The same things were measured in two ways. Each way mixes the same 8 hidden numbers, adds some noise and spreads widely along 6 directions of its own, which tell nothing about the thing.
In the rows, 128 means zero.
Some things both ways: the first way, then the second way.
[117 101 134 157 194 115 166 107 107 140 122 123 155 116 102 143 136 117
 147 139 135 126  92 117 123]
[122 183 118  88 165 110 100 121 120  88 129 119 104 126 141 112 129 151
 143]

[120 124 141 122 137 155 163 104 124 132 126 121 158 124 112 164 125 118
 150 135 138 130 115 163  99]
[159 140  81 194 140 137  97 122 214  92 173 146 100 176  98 134 116  46
  62]

[136 166 113  67 111 166 125 119 145 140 135 119 167 125 163 169  91 120
 136 161 108 157 121 156  69]
[156 116  94 110 153 133 117 137 172  98 123 146 102 156 154 157 123 118
 155]

[114 154 148 122 141 140 179 116 144 148  95 141 157 123 166 144  51 150
 158 150 159 146  95 130 118]
[153 123 111  59 167  83 132 192 133 132 171 162 146 140 138 130 142 116
  86]

[ 71 144  89 131 120 115 130 187 133 156 106 130 142 123 175 140 157 195
  96 159 164  88 101 156 194]
[137 104 117  50 103 100 115 169 111 159 140 171 196  69 149 168 128 100
 106]

[127 156 122 130 117 112 152 131 117 136 101 112 139 150 140  97 124 145
 153 133 159 137 108 105 147]
[145  76 126  43  61  68 143 103 141 124 168 179 148  86  98 179 166 114
  99]

[108 109 181 139 104 146 167  94 171 143 147 130 116 143 108 115 103 131
 122 150 115 103 129 145 143]
[131 156 134 131 171 154 140 163 131 157 173  78 110 127 174  88 139 121
 106]

[183 193 107  61 135 161  97 185 167  81 139 143  47 146 153 134 168 107
 130 145 133 194 168 105  98]
[125  95 129  50 146 130 140 135 192 126 129 139 183 119 176 170 189  98
 141]

[176 111 142 125 205 162 133 150  90 116 106 122 105  67 120 156  30  99
 117 102 139 119 136  94  95]
[118 119 123 131 111 130 129 141 127 176 124  79 171 140 152 131 115  98
  54]

[193 205 100 139 130 100 127 139 116 154  77 130 127 173 137 111  82  64
 158 107 132 140 133  43  67]
[119 121 115 148 124  99 105 142 122 157 136 130 136 107 107 133 106 102
  87]

[159 129 134 118 179 163 128 155 159 102 124 134  73 110 114 143 119  99
 117 130 130 163 148 109 106]
[119 130 138 111 122 123 118 112 155 132 144 101 165 137 151 154 166 100
 123]

[131 137 136 138 120 120 132 122 117 132 116 145 145 133 134  85  87 125
 155 112 151 107 127 138 134]
[117 113 136  96  84  70 151 134 103 113 126 134 146 140 103 153 116 141
 128]

[163 183 122 128 122  81  61 177 152 149 112 153 117 116 179 151 161 114
 120  93 111 112 169  54 114]
[103 143 145 124 147 147 136 120 116 111  99 108 123 155 116 135 179 132
 145]

[111 160 117 148 135  97 137 137 158 157  97 135 125 149 169 125 122 119
 146 126 145 165 116  78 151]
[ 73 135 142 166 145 116 115 140  72 112 123 142 105 141  59 108 107 148
 149]

[116 177  95 164 143  86 139 155 137 169  75 147 153 149 163 137 131 124
 144 132 156 123 101  91 134]
[121 109 127 112 102  96 142 139 166 138 126 144 175  82 122 171 131  74
 104]

[140 172 141 104 115 123 142 143 103 137 127 110 123 119 178 171 142 149
 138 134 141 125 115  97 136]
[113  85 143 126 114 168 153 143 106 129 110 167 158  97 119 136 110 113
 111]

[102  57 121 143 136 146 111 108 128 123 133 114 153 110  74  82 105 111
 118 100 128 116 142 177 142]
[182 112  82 126  98 104 108 152 144 153 141 138 131 157 131 169 138  84
  79]

[135 182 158  96 128 137 141 141 163 146 140 127 128  95 213 191 133 155
 145 171 115 171 111  82 143]
[121 142 162 110 168 158 139 134  72  81 115 155 115 143  98 111 150 161
 140]

[116 194  91  98  61 131  60 211 163 138 129 136  86 118 216 116 165 165
  97 128 145 123 164 130 200]
[ 88 110 119 167 137 135 110 160  83 141 108 140 111 153  80 118 110 132
 139]

[133 169 130  85  63 114  94  74 167 159 170 146 164 184 161 136 129  86
 145 135  78 140 149 135  63]
[111 140 118 161 193 187 122 135 135  98 100 115  72 165 134 111 139 139
 180]

[151 134 133 114 170 178 112 171 142 141 111  86 114  37 159 213 106 119
 101 128 108 161 137  83 131]
[141 129 113 150 165 160 111 109 148 101 119 110  58 169 129 130 152 140
 175]

[105 143 136 109 124  87 131 128 126 169 122  99 166 119 187 160 101 170
 110 152 107 115  95  64 140]
[134 138 138 107 137 178 115 151  53 163 127 130 136  91 133  93 131 134
  63]

[ 89 108  94 145 133  92 109 173 200 109 104 115  55 189 107  66 203 130
  97 114 162 189 151  82 187]
[ 80 124 157 106 131 112 100 146  58 149 176 117 152 121 111 118 143 153
 137]

[ 87 126 130 147 112 102 157  94 110 153 108 133 196 144 132 133 143 138
 170 111 165 108 104 166 121]
[128 103 136 108 115  85 165 122 165  88 144 150 140 158 105 158 124 114
 123]

[132  90 138 150 173 153 154 103 129 117 120 118 134 109  86  97  84  96
 154 121 142 164 119 134 128]
[161 110 113  91 143 106 148 182 123 147 107 129 140 129 158 150 111 125
 130]

[150 158 114 136 202 142 135 161 141 148  87 124 142  70 161 213 113 104
 138 136 131 177 113  76 103]
[106 144 140 104 131  82 119  66 145  39 124 131  92 169  84 167 158 163
 221]

[100 129 137 115 118 121 145 108 136 168 107  96 188 113 169 151  62 153
 128 144 117 138  94 108 122]
[136 139 137  79 189 133 152 125 131 144 143  57  94 159 173  76 145 165
  70]

Other things, the second way, with their names:
K525: [109 105 128 136 162 159 127 178  59 161 119 127 108 139 126 103 107 160
 138]
K8: [151 100  90 136 169 105 101 161 145 143 130 158  81 145 108 139 142 115
 116]
K891: [133 142 110  84 136 136 108 132 124 125 128 123 132 104 165 131 120 123
 127]
K980: [105  99 146  57  76  62 150 132 105 110 156 169 175 119  87 179 163 126
 151]
K872: [159 128 111  82  96  81 121 145 133 112 166 142 145 143 142 174 131 120
 156]
K60: [ 68 123 165 159 136 134 146  90 127 128  72  65 151 145 128 138 115 139
 154]
K207: [ 95 116 154  82 150 162 166  80 133 110  99  59 124 171 164 109 162 174
 125]
K944: [ 99 123 123 119 117 111 121 157 100 142 145 127 123 115 111 132 141 124
 147]
K698: [131 129 111 128 137  90 133 155 159 104 138 126 133 184 127 158 127 110
 156]
K119: [ 79  92 125 156 161 142 144 122 167 130  80 106 126 160 122 137 122 118
 155]
K211: [123 119 126 150 123  86 134 133 129  97 147 139 104 137  97 148  87 133
 172]
K439: [100 132 130 117 121 152  94  62 140 130 160  88  98 125 131 116 173 134
 120]
K163: [117 115 133  78 130 168 140 164 131 145 131 146 200 101 171 148 155  89
 104]
K39: [112 106 147  85 111 137 142 150  70 126 145 164 142 124  98 129 158 139
 119]
K774: [128  71 162 153  96  96 194  87 169 122 113  81 161 194 123 155  94 123
  72]
K854: [122 162 120 143 150 141 100 108 119 101 153 101  67 137 130 107 106 144
 154]
K887: [136  97 153 132 117 124 188 130 116 159 138  94 130 133 123 109 124 126
  45]
K847: [171 140  85 123 161 138 119 133 178 149 126  92 105 140 189 115 111 102
  61]
K258: [133 123 123  96 150 129 116 161 117 129 132 128 143 127 167 135 102 138
 150]
K786: [ 66 114 141 167 115 181 153 125 120  91 107 165 115 105  88 125  85 120
 174]
K628: [114  68 155 168  98 174 160 143 107 153 154 113 141 138 138 138 109 124
 143]
K611: [135 125 140 110 115 136 127 118 100 145 130 138 138  98 107 127 176 112
  69]
K983: [ 67  96 161 160 133 137 143 118 126 126 161 124 148 143  88 119 134 112
 113]
K545: [142 167  89 113 170 135  99 159 121 125  80 105 116 144 182 128  91 141
 156]
K141: [133 120 144  94 106 136 165 134 108 124 176 113 109 117 145 122 131 146
 139]
K307: [107 109 114 130 126 129 134 140 107 119 119 151 103 127  94 130 111 131
 136]
K693: [116  91 109 147 130 129 174 138 171 140  91 111 104 105 143 133  88 111
 129]
K454: [ 86  80 120 157 100 150 137 105 200 138 135 118 164 147 120 163 158  59
 122]
K171: [100 168 142 131 172 140 122 146 121  95 119 123 165 159 133 126 129 116
 138]
K555: [106 105  89 118 109  93 111 120 209 119 144 140 156 155 116 179 158  69
 130]
K396: [121  90 140 142 142 148 125 111 154 134 152 115 129 158 123 138 158 109
 105]
K136: [142 102 139 137 131  98 139 191  95 138 148 149 160 160 121 169 125 116
 159]
K71: [112  99  99  89 168 146 117 181 120 150 126 161 128 102 141 112 115 129
 106]
K901: [109 100 159  95  84  76 134 140  80 129 138 139 187 118 118 166  95 143
 144]
K424: [ 87 126 162 160 161 129 132 142  84 130 146  96 116 150 127 102  82 170
 160]
K506: [177 160  49 204 172 143  93 156 197 143 134 119  49 133 130  97  89  56
  45]
K102: [130  80 128  66 123 111 124 129 165 179 176 125 197 122 155 141 183  80
  25]
K31: [ 99 119 102 138 162 128 121 128 139 137 109  95  98 179 117 109 138 133
 109]
K579: [ 95 125 135 129 147  97 105 125 127 147 139  93 141 159 132 140 153 125
 144]
K275: [ 82 123 130 144 122 133 114 126 110 129 121 141 119  87  96 125 110 123
 150]
K311: [164  85 115 117 130 125 109 172  97 151 158 157 128 146 125 154 136 126
 127]
K725: [149 130 117 161 166 140 138 133 129  96 105 147  76 150  94 121 116 123
 118]
K572: [110  67 133  84  96 116 190 123 205 117  89 129 208 147 159 211 153  86
 154]
K665: [ 92 153 131 110 154 131 115 164  74 133 130 123 127 114 133 101 121 146
 148]
K873: [ 98 151 152 116 189 132 114 169  84 128  89  90 177 157 179 127  91 158
 169]
K172: [ 83 110 155 126  86 103 146 126  59 164  90  64 166 138 134 128  79 168
 129]
K633: [127 135 112 141 125  85 124 102 161 106 161  88  86 193 113 132 137 132
 130]
K450: [126  91 166 132 128 142 149 122 110 117 116 127 137 127 129 155 120 141
 165]
K47: [131 138 151 148 149 134 154 135  98 107 134 116 105 169 102 113 141 145
 131]
K920: [ 91  97 111 156 115 164 137 172 102 140 132 154  93 114  95 121 111 117
 164]
K680: [126 124 132 156 143 143 110 144  86 131 128 140  93 114 105 117 111 138
 137]
K403: [113  97 103 137 139 134 102  94 143 136 156 112  70 160 100 111 153 132
  90]
K345: [171 116 160  49 113 141 152 128  91 113 168 157 146 116 142 149 186 139
 111]
K29: [ 92 144 168 143  86 141 131  91  89  97 108 113 170 103 118 136  83 135
 136]
K921: [130 135 135 183 134 152 145 180  53 111  86 154  79 102 103 128  59 155
 218]
K783: [115 125 134 144 124 136 114 126  83 178 146  73 107 123 132  98 120 143
  93]
K266: [ 96 144 162 151 144 134 155 110 145  85 112 109 145 126 124 130 102 125
 155]
K746: [111 141 127 107 108  96 113 103 127  45 155 190 134 148  70 158 124 126
 153]
K811: [163 141  86 106 135 106 134 135 167 134 135 113 114 145 148 129 131  95
  77]
K468: [ 97 132 160  80 170 148 137 130 136 142 163  67 187 173 187 111 178 131
 100]
K676: [138 112 147 143 141 173 127 134  68 138 102 101 110 154 140 114 110 166
 136]
K936: [133 129 136 117 125 170 125 164  81 152 146 124 127  90 157 131 122 133
 168]

Some of these things the first way, each followed by its name:
[181 172 125  77 122 169 117 147 112 123 126  95  95 108 167 149  71 107
 126 127 121 165 143  88 106] : K403
[125 154 150 117 113 150 131 170 155 125 152 151  75 113 165 120 131 160
 110 159 138 102 136 142 190] : K665
[104 150 111 150 133  38 132 111 110 159  86 142 200 176 140 144 175 128
 163  93 158 110 107  95  78] : K746
[156 123 115 158 231 139 162 182 109 117  52  99  93  85 110 156  95 113
 127 102 178 172 113  52 124] : K901
[157 140 117 124 148 135 101 133  83 154 126 134 177  84 132 172  92 105
 118 115 103  61 131 136  78] : K545
[107 157 124 133 120 115 143 133 145 144 133 139 140 146 143 150 198 135
 147 148 141 125 116 137 142] : K266
[ 70 119 116  99 146  87 118 136 158 151 113 133 165 134 182 178 124 174
  96 143 129 127 106 117 114] : K163
[180 150 190 128 117 178 140 124 154 102 156 138  64 105 112 108 136 102
 161 126 124 145 161 120 150] : K47
[102  92 158 182 144 139 173  84 152 153 131 105 138 118  91 114 126 105
 147 137 119 144 107 119 173] : K921
[110 132 112 152  84 108  94 161 124 165 109  92 127 128 130 107 150 142
  85 104 122  66 144 104 181] : K783
[107 120  84  99  84  81  92 130 145  91 135 123  97 232  97  32 205 116
 130  95 158 163 160 133 128] : K102
[152 186 126  88 140 197 120 166 131 149 142 154 131  65 192 228  83 123
 113 164 113 101 132 167  95] : K873
[103 106 128 126 100 115  97 177 179  83 140 116  24 166 114  35 209 155
 101 106 167 162 172 111 229] : K920
[ 86 106 103 128 178 164 136 170 176 144  69  92 145  65 154 164  68 152
  97 142 147 192 108 110 154] : K633
[109  99 169 138 126 200 156 102 140 122 164 171 128  84 110 133  90 118
 145 134 149  84 143 250 146] : K698
[170 192 116  80  98 161 109 158 176 116 127 101  83 141 151 135 156 107
 134 146 108 198 153  85 118] : K450
[120 151 111 139 150 171 160 185 174 125  82 101  88 106 131 133 147 144
 127 154 165 190 117 108 182] : K211
[ 87 130 111  90  58 132 114  92 188 152 130 114 167 179 148 103  90 117
 124 135 109 162 137 161  98] : K311
[126 132 115 112  95 126 101 138 119 133 155 100 104 146 121 125 185 125
  98 124 114  95 147 124 148] : K439
[143 104 117 115 160 158 133 117  93 105 105  86 148 100  99 126 104 101
 156  89 155 182 132 134 102] : K774
[173 203 161  86  58 110  94 158 155 117 142 152  79 156 182 100 134 144
 139 121 124 113 170  86 131] : K39
[143 144 125 189 167  61 159  93  77 180  84 125 164 165 115 146 112  70
 158  85 142  98 102  49  88] : K275
[ 65  52 107 144 185 105 134 127 158 137  92  74 130 116 130 123  99 135
 100 106 148 212 107  72 164] : K525
[176 182 129 114 129 203 152 170 124 126 125 106  94  78 140 136 103 132
 135 172 126 135 123 127 164] : K506
[ 99  65 159 195 165 176 151 137 155 123 111 127  94  72  71 132 143 111
 121  94 167 116 151 168 186] : K136
[128 174  98  77 106 125 103 171 181 128 105 123 140 140 177  95  96 165
 124 164 123 177 124 102 127] : K811
[130 105 204 107 122 176 174  84 153 116 175 114 114 107 115 145 120 142
 142 163 107 135 121 147 139] : K345
[125 124 137  80 106 157 122 133 182 116 111  85  94 144 133 133  90 125
  96 122 123 179 155 101 105] : K628
[106 128 129 128 135  98 151 114 158 150  77  83 162 141 156 104  61 142
 144 130 136 208  96  49 135] : K887
[126 136  92 101 114 119  87 140 128 145 115 126 146 139 160  90  53 121
 112 115 124 129 136 117 116] : K172
[ 94 112 124 154 111  92 122 118 164 141 124 144 118 179 116  65 129 117
 125 108 143 126 138 122 157] : K944
